Every row belongs to one group in each of 4 separate groupings. Each group adds its own fixed numbers to the row, and there is some noise. The rows also spread widely along 13 directions, which tell nothing about the answers.
(in the rows, 128 means zero)
Some rows, each with its group in each grouping after it:
[152 112 128 194 144  78 145 104 163 160 178 148 119 114 124 111 102 126
 131 153 111  68  84 115 139  35 181 156 172  78  73 124 125  85 147  98
 173]
z895 sisig fener z830
[155 151 127 188 127 105 169 118  81  79 205  84 121 146 187 123 137 102
  98 115  93 134 137 107 161 105  95  94 102  61 134 113  97 128 129  94
 133]
z105 sisig mabi z526
[109 120 159 143 117 158 177 107 101 119 188 101 162 100 148 110 110  72
  56  97 122 156 129 179 166 183  97 106 102  74 122 118 105 149 151  69
 110]
z105 folof mabi z837
[130  80 139 138 127 108 142 128 159 159 162 137 133 162  99 149 124 117
  90 118 165 142  98 156 118 150  51 148 134 153  91 130 105  96 146 127
  82]
z260 puso fener z372
[145 111 136 126 109 104 166 136 156 177 151 138 106  43  98  98  99 124
 121 170  86 166  70  77 133 117 125 109 102 152 108  97 150 185 163 143
  85]
z260 folof dekiz z830
[113  89 153 119 127  75 134 175 114 138 153  83 174 130 174 133 183 143
 123 130 146 138  92 120 108 143 144 132 101 118 103 148 204 169 198 160
 146]
z297 Kupep dekiz z786
[114 114 112 125 195  83  79 126 117 117 121 117 129 142 112 152 124 105
 138 125 166 135 126 111 126 167 148 141 181 121 131 156 152  72 147 157
 108]
z950 Kupep fener z786
[101 153  98 135 141 110 111 123 146 123 119 147 150 103 166  99 112 117
 156 146 153  85 143 137 131 105 204 151  98 127 109 137 170 165 152 111
 167]
z895 puso fener z837
[129 130  86 129 135 122 129 121 165 174 128 168  93 102  78  99  95 108
 129 149 131 138 135 103 121 112 112 150 125 149 105 104 125 143 124 115
 116]
z297 folof dekiz z372
[129 108 154 100  95 117 124 119 165 135 161 141 130  89  97 115 131 130
  62 130  99 171 106 123 120 142  98 127 148 140 101 108 130 154 135 115
  82]
z950 sisig fener z526
[125 128 159 123 132 131 103  89 107  95 128 101 165 141 157 146 121 120
 124 111 127 116 119 137 118 118 150 129 162  90 134 134 133 113 135 133
 118]
z611 sisig fener z786
[122 126 156  92  71 164 157 117 136 127 116 109 165  92 145 122 136 135
  99 136 110 154 127 142 104 124  88 147  80 128 119 102 132 196 131 136
 120]
z611 folof fener z837
[ 88 126 146  98 107 101  90 100 170 106 120 153 184 154 151 126  67  88
 174 123 223  86 111 159 125 147 162  97  87 210 128 159 124 122 142 125
  51]
z297 Kupep mabi z372
[110 140 152 108 126  95 154 156 161 103 151  81 134  91 157 132 159 134
  84 144 124 199 133 100 121 143 145 125 101 127 122 154 205 181 183 175
 128]
z950 Kupep mabi z526
[121  81 117 122 144 144 131 146  95 192 120 107 162 100  94 109 106 123
 140 124 127 108 118 163 122 157 104 158 108 105 124  95 143 174 150 110
 152]
z895 folof mabi z786
[129  70 132 135 145  91 104 135 108 179 126 130 153 193 113 149 143 128
 141 106 163 100  99 138  91 122  82 156 184 110 102 121 126  72 123 123
 137]
z105 Kupep mabi z526
[ 94 145 106 123 119  82 139 135 142 129 132 146 130 124 178 116 144 106
 104 130 153 159 149 102 120 127 138 131 114 125  95 150 167 152 160 132
 135]
z895 Kupep dekiz z526
[127 109 111 107 118 118  86 131 101 152 111 132 161 134 125 106  77 125
 208 128 154  83 105 135 124 141 117  97  76 179 151  98 129 188 126 120
  76]
z895 sisig mabi z526
[169 126 107 129 130  75  76 123  90 128 120 139 126 135 151 117 148 152
 179 144  86  83  87  60  88  63 134 122 166 121 117  86 133 124 104 138
 125]
z611 sisig fener z372
[128 118 133 111 163  90  83 161 121 129 129  98 119 131 126 138 149 143
 140 137 136 171 110  88 100 160 136 123 144 144 133 137 205 151 161 172
 107]
z105 puso mabi z526
[123 118 101 156 121  89 160 139 107 168 157 140 150  92 160  69 125 111
 151 130 102  86  92 117 153 102 156 105  97  92  99  99 145 191 152  83
 164]
z950 Kupep dekiz z830
[107 140 138  76 128 148  88 130 146  89 150 104 162  99 141 121 166 134
  65 127 133 135 169 160 109 172 137 176  94 132 134 125 155 182 154 114
 138]
z260 sisig dekiz z837
[160 107 109 134 141 149  98 111 150 155 133 139 102 149  68 122 142 152
 111 126 110 122 141 129  95  97  84 191 185 104 106  90 117 116  83 107
 156]
z611 folof fener z837
[117 151  78 147 144 144 147  87  93 144 108 157 106 142 122 110 101  93
 113  85 112 147 163 118 141 121  92 121 178  63 127  96  97 118  90  90
 150]
z950 puso mabi z526
[112 110 132 146 126 176 169 135 116 152 149  83 166 137 128 105 106 112
 119 104 141 124 143 199 154 163  92 141  60  95 137 114 132 200 150  93
 148]
z105 puso mabi z786
[117 140 102 149 173  69  97 147 146 109 149 124 112 169 144 147 130 107
 142 146 190 144 145 104 123 148 125 137 106 161 124 167 156 100 162 152
  98]
z105 puso dekiz z526
[123 154 112 118 148 116 102  96 109 101 125 131 149 103 132 138 125  89
  96 152 122  89 161 116 110 109 112 187 140 100 128 110  65  63 121 103
 144]
z105 folof dekiz z830
[131 125 121 142 115 147 130  94 109 144 103 130 129 175 139 121  89 126
 170  96 137 127 119 121 120 100 120 104 157 103 142 112 126 145  96 129
 114]
z895 folof mabi z786
[123 151  86  99 119 132 101 124 158 147  58 139 103 195 135 127 150 167
 187 121 160 137 158  83  67  67 117 163 137 151 136 116 168 170  89 181
 153]
z297 Kupep dekiz z372
[115 135  72 140 144  92 139 131  99 161 118 150 134 130 153 108 121  99
 147 133 148  95 143 114 120 104 110 159 101 107 103 110 121 118 144 112
 169]
z297 sisig mabi z372
[107 118 105 105 132 139  75  92 134 148  81 163 167 171 111 130 120 123
 150 112 173  55 146 158  79  92 119 195 163 131 112 104  95  92  93  99
 160]
z297 folof fener z372
[128 122  82 129 128  95 100 118 103 141 118 155 157 139 139 122 120 111
 149 144 147  52 135 132 113  99  82 180 105 133 107 102  66  90 118  99
 140]
z895 sisig fener z830
[152 119 119 138 150 122 111 128 118 114 152  85 146 163 125 160 127 132
 144 136 147  94 141 144 119 116  75 162  94 132 149 123  90 114 133 141
 114]
z895 sisig dekiz z372
[125 139 114 184 159 117 143 107 137 145 175 131  92 145 132  98  86  96
 129 110 133 145 129 122 161 120 161  98 150  81 115 133 157 140 138  94
 133]
z105 sisig mabi z526
[123 143 149  78 104 131  93 126 165 119 103 133 127  82 135 106 144 168
 129 138 102 161 104  87  90 109 198 125 150 146 121 114 217 210 135 161
 131]
z297 puso fener z837

New rows, each followed by its group in each grouping:
[147 137 129 117 110 121 113 127 158 129  98 117 125 141 139 135 127 172
 173 145 122 127 109  92  90  68 134 134 122 157 135 115 165 177 118 182
 118]
z895 puso fener z372
[132 151 139  90 103 132 146 138 167 113 105 100 108  91 143 131 131 152
 131 162 121 202 126  74  97 120 130 126  81 168 147 127 191 200 147 203
  99]
z260 folof mabi z837
[142  90 118 164 171 166 162 110  90 177 128  85 126 163  67 151  81 111
 164 101 140 137 121 154 149 140  59 125 132  88 163 104 101 139 120 130
 116]
z950 folof dekiz z526
[104 175 116 108 126 155 122  83 126 107 100 125 153 140 159 135 108  96
 119 124 147 112 175 141 117 108 123 160 110 110 147 124  91 124 119 123
 130]
z105 sisig dekiz z372
[126 140 153 145 151 134 134 109 160  88 205  85 124  96 128 116 102 107
  78 128 122 149 131 145 167 155 157 117 108 110 134 139 148 153 167 108
 112]
z260 sisig mabi z830
[116 109  74 128 140 106 133 123 100 201  76 160 141 146 122 128 121 114
 166 131 150  82 129 117  99  87  82 185 141 105 100 103  99  99 121 126
 171]
z895 Kupep dekiz z830
[ 93 114 136 134  82 114 175 105 165 182 128 181 138 120 155  96  88  97
 128 115 168 150  86 135 139 117 153 103 117 132  75 139 161 161 160 115
 105]
z297 sisig fener z837
[102 155 154  75  90 123 109  97 173  94  78 140 168 125 158 155 149 141
  97 141 149 121 140 118  71  77 137 192 145 139 106 137 128 100 132 162
 147]
z297 puso fener z830
[112 173 133 113 112 139 114 110 115  52 135  88 154 110 188 111 131 125
 137 126 122 124 142 110 131 122 160 103  76 127 156 117 150 200 130 128
 127]
z297 folof fener z830
[ 96  99 148  93 114 126 127 119 110 145 127 134 156 132 155 132 148 112
  83  93 151 167 102 144 114 178 108 126 149 115 105 132 156 144 160 130
 101]
z260 sisig fener z837
[115 141  76 127 128  71 103 101  89 149  79 189 144 114 169 108 104  96
 178 138 131  62 110  79 111  74 153 134 160 116  99 103 100  87 112 114
 143]
z895 Kupep fener z830
[128 126 125 137 134  83 126 136 155 133 190 137 135  54 132  70 120 111
 106 144  91 114 100 114 150 127 192 100 126 120  98 115 167 175 157  86
 132]
z950 Kupep mabi z372
[126 114 127 130 100 168 161 115 119 148 121 106 180 124 134 101  98 127
 175 113 129  77 115 178 147 114 121 122  64 118 143  92 114 213 113 100
 143]
z950 Kupep fener z837
[101 132 146  62 120 162 104 115 108  89  90  79 179 114 129 151 119 119
 129 120 152 136 144 145 114 175  84 141  79 158 164 115 116 170 131 157
  91]
z297 Kupep fener z830
[129 141 128 135 179 161 126 102 141 130 106  86 107 155 100 159 108 140
 146 114 140 160 143 118 116 109 142 145 163  95 155 135 167 143 132 175
 142]
z297 puso dekiz z372
[137  69 136 105 140 103 130 164  77 175 111  88 150 100 109 149 140 143
 147 136 110 154  79 104 105 155  73 125 125 131 127 100 161 167 160 175
 105]
z895 Kupep fener z526
[148 146 131 125 158 145  93 109  74  74 138  64 158 133 146 143 155 133
 127 123  90  82 154 124 117 106 119 157 138  69 167  95  95 126 105 118
 166]
z105 Kupep dekiz z830
[126  94 185  94  67 138  94 112 128 135 122 131 190 160 152 110 132 152
 135  93 124 106  80 151  92 118 136 104 154 136 121 105 141 169 110 110
  95]
z105 puso mabi z786
[ 82 122 131 118 118 139 134 105 133 155  92 141 173 131 140 116  58  80
 175 128 194 112 111 162 139 157 148 117  79 157 132 141 135 154 154 128
  81]
z105 folof fener z786
[124 113 178 113  99 152 157 106 112 110 148  96 192 103 155 146 137 122
  61 107 109 123 124 176 119 126 102 152 128  78 118 115 103 128 142 110
 145]
z895 puso mabi z837
[126 136 128 136 103 136 138  97 133 136 155 149 148  46 130  61  86 114
 123 130  63  83 107 132 151  94 194 100 118 101 110  71 133 211 118  56
 152]
z260 Kupep fener z526
[ 84 133 114 100 107 114 155 129 126 122 141 146 156  70 157 121 131  71
  48 139 155 164 156 148 135 188  82 159  70 137  94 135 109 131 172 107
 106]
z895 folof fener z837
[161 102 119 113 141  94  85 166 138 138 153 108 125 104 103 112 159 170
 153 159 104 119  93  99 107 124 137 144 118 153 126 104 177 179 141 148
 123]
z950 sisig fener z837
[124  94 188 132  95 137 158  98 136 141 141 107 169 130 146 136 109 130
 124 112 130 128  59 141 122 106 132 103 140 114 117 119 141 153 149 134
 104]
z260 folof fener z830
[ 92 142  71 142 159  90 154 139 122 150 118 147 123 115 139 131  97  72
 115 144 177 146 171 129 137 156  88 161  84 130 104 147 123 102 169 128
 134]
z895 puso mabi z526
[144 138 160 149 123 159 138  97 175 111 162 106 105 107 106 101  91 146
 116 113  90 159 117 122 143  98 190 101 159  97 133 118 176 187 120 119
 130]
z297 puso mabi z786
[111 150  96 158 132 104 155  99 130 142  95 147 119 150 166 121  79 103
 197 128 161 117 119  96 134  79 159 103 111 127 128 131 145 143 127 145
 129]
z260 Kupep fener z526
[118 145 122 136 124 121 103  79 115 132  85 154 106 178 172 118  91 131
 188  90 139 150 100  77 119  86 189  70 201 103 136 134 177 148 107 158
  99]
z895 sisig fener z786
[ 80 158 152  93  84 127  97  82 145  99  91 158 178 140 193 108 100 105
 153 107 162 106 125 130 112 107 195  96 131 145 126 135 151 162 116 114
 103]
z105 Kupep fener z526
[166 123 103 152 200  96 111 148 111 103 159  79 124  96  88 156 118 123
 143 174 125  90 140 118 131 125 117 180  99 121 146 119 112  81 151 144
 153]
z297 puso mabi z837
[115 122 131 116 162  89 116 119  95 129 101 122 172 118 146 167 118  89
 137 154 167  99 119 121  99 128 126 174 139 114 126 141 109  41 157 153
 129]
z105 folof mabi z837
[150  98  96 149 157  53 113 168 125 175 133 136 116 145 118 131 167 156
 158 152 126 118  96  77  94  88 116 156 151 127  98 119 170 122 149 154
 157]
z950 puso dekiz z526
[157 105 141 133  97  94 115 137 150 163 181 162 130  74 118  68 121 137
 123 151  77 101  71 109 126  98 165 112 133 132  88  85 147 169 130  80
 118]
z105 sisig mabi z837
[136  94 134 160 181 101 139 139 110 138 141  67 137 185 128 185 132 126
 155 126 181 127 105 133 121 124  87 154 121 112 131 154 140  86 172 182
 126]
z297 sisig fener z372
[140 102 128 143 164 140 145 124 117 170 131  86 153 109 102 134 107 133
 163 138 115  83 105 147 126 100 140 154 112  97 139 100 138 161 149 134
 166]
z260 Kupep dekiz z372
[144 110 122 108 135  86  96 145 126 118 121 110 140 146 117 154 166 153
 133 142 128 123 123  99  87 112  85 162 141 145 126 116 128 112 118 161
 123]
z950 Kupep fener z526
[151 101 113 113 145 159 122 113 129 164 111 110  97 133  48 142  96 136
 126 121 114 161 132 118 118 142  34 150 159 127 143  92  93 123  93 149
  93]
z895 Kupep mabi z830
[ 95 133 123  92  74 150 160 121 137 152 113 148 143 111 149  98 132 118
  69 104 126 179 144 140 117 150  63 137 106 124  99 108 128 187 135 112
 121]
z895 puso mabi z830
[108  80 157 130 111 147 138 120 127 161 134 106 215 183 148 138 115 127
 159  98 186  58  96 214 116 127 109 142  77 137 125 122 120 165 154 105
 132]
z260 puso dekiz z372
[160  97 145 139 171  70 105 145 113 134 124  74 141 162 135 181 157 159
 158 155 139 118  98  92  80  85 125 177 166  99 123 151 167  66 165 201
 149]
z611 sisig mabi z786
[132 110 134 136 163 122 105 110  86 101 163  86 180 145 133 152 130  95
 115 111 141  79 140 169 133 150  92 147 126  95 134 122  84  92 135 100
 125]
z611 Kupep dekiz z372
[125 111 164  79 134 159  94 132 114 122 131  66 176 115 125 137 164 155
  95 116 108 138 135 156  90 152 111 163 133 103 139 109 168 183 150 141
 145]
z611 sisig mabi z372
[147 104 142 117 131 166 121 133 144 148 132  80 132 177 107 145 147 166
 139 118 145 151 133 151 104 129  79 162 110 123 141 125 160 181 130 159
 129]
z611 sisig dekiz z837
[119 114 154 119 100 162 157 116 175 145 147 112 137 142 117 131 107 129
  95 114 159 164 138 173 128 140  88 146  98 132 120 138 135 165 141 132
 107]
z895 sisig mabi z837
[133 120 131 129 164 178 161 118 137 153 126  65 106 116  82 157 105 133
 104 123 122 192 145 142 135 149  72 158 119  98 150 122 145 170 150 175
 119]
z895 sisig fener z372
[106 135 130 124 143 132 133  88  99 128 109 121 181 126 156 133 109  98
 143 104 135  87 126 148 129 109 157 127 150  80 138 119 112 124 131 116
 149]
z950 Kupep dekiz z372
[107 174 118 163 166 105 128  81 156 104 136 137 124 101 151 119  83  88
 128 148 139 112 158 112 134  78 222 144 159  81 112 152 157  95 147 110
 173]
z611 folof mabi z526
[161 110  86 160 161 107 169 157  71 141 161  85 113 129 123 132 141 114
 143 131 111 145 126 106 155 151  44 119  78 102 147 102 102 149 135 138
 120]
z950 Kupep dekiz z837
[144 115 138 159 145 105 132 131  76  98 202  92 146 107 159 110 154 120
  77 100  76 122 115 129 146 142 129 100 141  65 119  97 140 152 146  76
 156]
z260 puso mabi z526
[100 120 124 117 113 110 141 140 123 156 120 129 160 119 148 117 118 103
 131 140 156 123 128 133 111 134 110 144  80 139 114 122 140 152 156 121
 130]
z105 folof mabi z526
[101 121 161 125  72 149 182 104 174 154 134 131 139 140 151 118 108 124
  99 101 145 180 120 145 129 113 117 103 119 120 105 137 155 194 138 129
 107]
z895 Kupep dekiz z526
[143 101 113 134 201 114 120 156  54 147 104  50 126 131 120 158 131 143
 180 124 117 150 116  93 119 148 122 130 147  80 166 122 186 147 158 196
 148]
z895 Kupep mabi z786
[134 130 121 111  98 157 162 101  88 136 107 123 156  60 107 111  63  89
 135 139  95 118 127 128 138 132  80 120  75 125 151  72  61 154 113 108
  96]
z297 folof mabi z786
[160 106 181 144  89 112 173 121  93 120 190  95 135 105 159 121 139 123
  72 113  59 173  74  99 138 120  97  80 148  70 116 102 120 141 142 121
  91]
z105 sisig mabi z786
[115 121 115 149 139 134 133 106 143 162 100 125 139 209 136 138 103 121
 187 113 190  98 125 140 118  89 115 149 131 118 129 139 126 117 117 140
 140]
z105 Kupep dekiz z830
[138 141 153 104 119  94  77  93 125  89 112 125 181 109 157 148 110 132
 145 154 121  57 119 115  91  66 184 162 156 124 133 126 105  75 127 139
 131]
z895 sisig mabi z786
[ 96 101 145 135 150 111 118 128 168 152 164 126 151 170 130 129 128 100
 105 108 194 131 120 171 130 162 136 139 136 131  98 162 159 125 166 113
 112]
z105 Kupep dekiz z372
[133 144 118 187 181  88 140 130 145  95 185  89 109 148 141 138  98  93
 139 144 161 130 145 119 163 128 148 115 101 115 135 161 142 102 156 130
 123]
z105 Kupep mabi z526
[164 118 106 142 176 109 109 148 152 144 131 107  69 127  84 141 143 160
 141 156 113 176 122  78 105 118 114 160 157 126 119 126 186 135 135 182
 131]
z611 puso fener z837
[150 125 134 157  94 118 134 107 156 144 156 145 135 157 159 104 133 154
 145 122 117  87 105 127 115  44 163 135 139  98 103 114 139 158 114 102
 161]
z895 sisig dekiz z837
[127  85 158 135 101 138 160 135 102 151 175 104 154 152 151 124 167 133
  61  76 111 168 105 156 125 153  59 110 142  82 100 110 136 175 149 104
 118]
z895 puso dekiz z372
[154  83 113 102 131 110  94 143 126 183 117 143 114 110  56 117 120 145
 148 147 110 127  87  90  90 127  69 151 152 160 115  77 125 130 113 138
 102]
z297 folof mabi z830
[128 141 120 102 138 123  87 134 120  94 114  81 164 117 149 140 126 145
 168 156 141  86 138 127 113 117 133 159  69 152 156 121 139 168 147 157
 128]
z895 sisig fener z830
[108 118 156 114  79 136 165 108 215 143 139 140 136 131 112 112  92 117
  98 122 159 168 127 153 134 128 117 127 110 155 106 146 135 155 132 131
  86]
z950 Kupep mabi z786
[151 126 204 108 123 122  94 114 136  52 160  62 178 122 165 168 154 163
 103 129 112 123 106 133 101 110 168 128 150 115 148 142 156 128 145 161
 116]
z895 puso mabi z837
[ 93 147 136  78 105  99 105 123 161  95 116 134 176  82 156 129 161 125
  77 151 127 114 155 127  92 112 155 182 121 134 104 131 141 133 146 128
 158]
z950 Kupep fener z526
[ 79 122 178  61  67 150 103  79 143 139  83 165 185 168 164 129 127 112
 103  73 166 150 108 148  85 138 124 107 183 138 113 128 130 141 109 127
  73]
z105 Kupep dekiz z372
[121 171  83 126 115 178 113  63 105 116  86 163 125 127 124  96  69 101
 156 104 108 102 171 134 135 102 113 120 129 107 145  76  79 165  62  77
 126]
z611 puso fener z526
[149 133 132 191 146 108 160  76 129 118 159 135 128 109 133 130  75  98
 127 132 103  84 102 124 155  67 172 127 164  71 113 118  88  73 126  99
 143]
z260 puso fener z786
[103 130 120 100 149 111  79 140 178 130 153 137 132  83 102  95 125 119
 113 155 148 124 133 124 121 155 178 154 111 165 107 132 180 172 166 109
 125]
z297 folof dekiz z830
[135  98 143 115 129 103 122 140 130 170 111 110 176 113 124 129 145 154
 154 148 118  83  88 123  83  76 144 166 141 114 115 105 157 141 150 146
 170]
z950 folof mabi z372
[169  98 119 155 161 121 132 136 156 126 182  96 109 154  50 163 143 140
  68 135 120 136 158 150 119 124  19 199 145 113 119 113  71  66 112 117
 138]
z950 puso mabi z526
[194 110 116 157 140 125 149 143 172 166 142  99  85  96  56 116  90 169
 196 178  90 109  99  89 125  55 128 147  97 145 138  88 143 170 109 159
 141]
z297 Kupep mabi z837
[156 116  96 159 187 127 135 123 139 184 123 126  44 154  65 129  97 130
 151 116 121 214 116  75 126 135  90 108 196 109 125 120 177 130 121 172
  97]
z611 puso mabi z372
[157 129  75 160 129 134 164 118 121 170 129 134 100 124  97 100  75 115
 182 140 112 110 119 114 155  96  72 116  75 133 140  82  86 171 104 119
 104]
z950 sisig fener z372
[136 138 138 120  96 150 136  94 131  98 127 108 171 117 138 119  90 112
 137 132 119  89 149 155 130 104 113 138  86 123 141 106  80 143 104 107
 118]
z611 Kupep mabi z786
[153  96 156 153 139 104 124 107 142 127 175 114 136 146 112 148 152 140
  72 116 106 107 112 132 108  78 105 173 215  65  90 119 104  58 117 108
 167]
z895 Kupep mabi z830
[136 124 115 132 147 104 137 150 115 104 151  94 155  94 136 141 146 121
 112 159 133 102 140 140 125 132 102 181  64 126 120 121 121 126 160 129
 156]
z297 puso fener z837
[140 111 124 129 114  71  98 112  96 100 149 147 169 124 155 117 138 111
 129 126 110  68  98 112 123 107 129 120 153 119 110 104  79  86 109  95
 108]
z950 Kupep fener z786
[102 147 150 116 110 117 128 109 147 115 125 119 144 160 186 113 110 124
 159  98 162 163 104 114 131 131 176  63 123 138 140 153 195 193 152 157
  83]
z950 sisig mabi z372
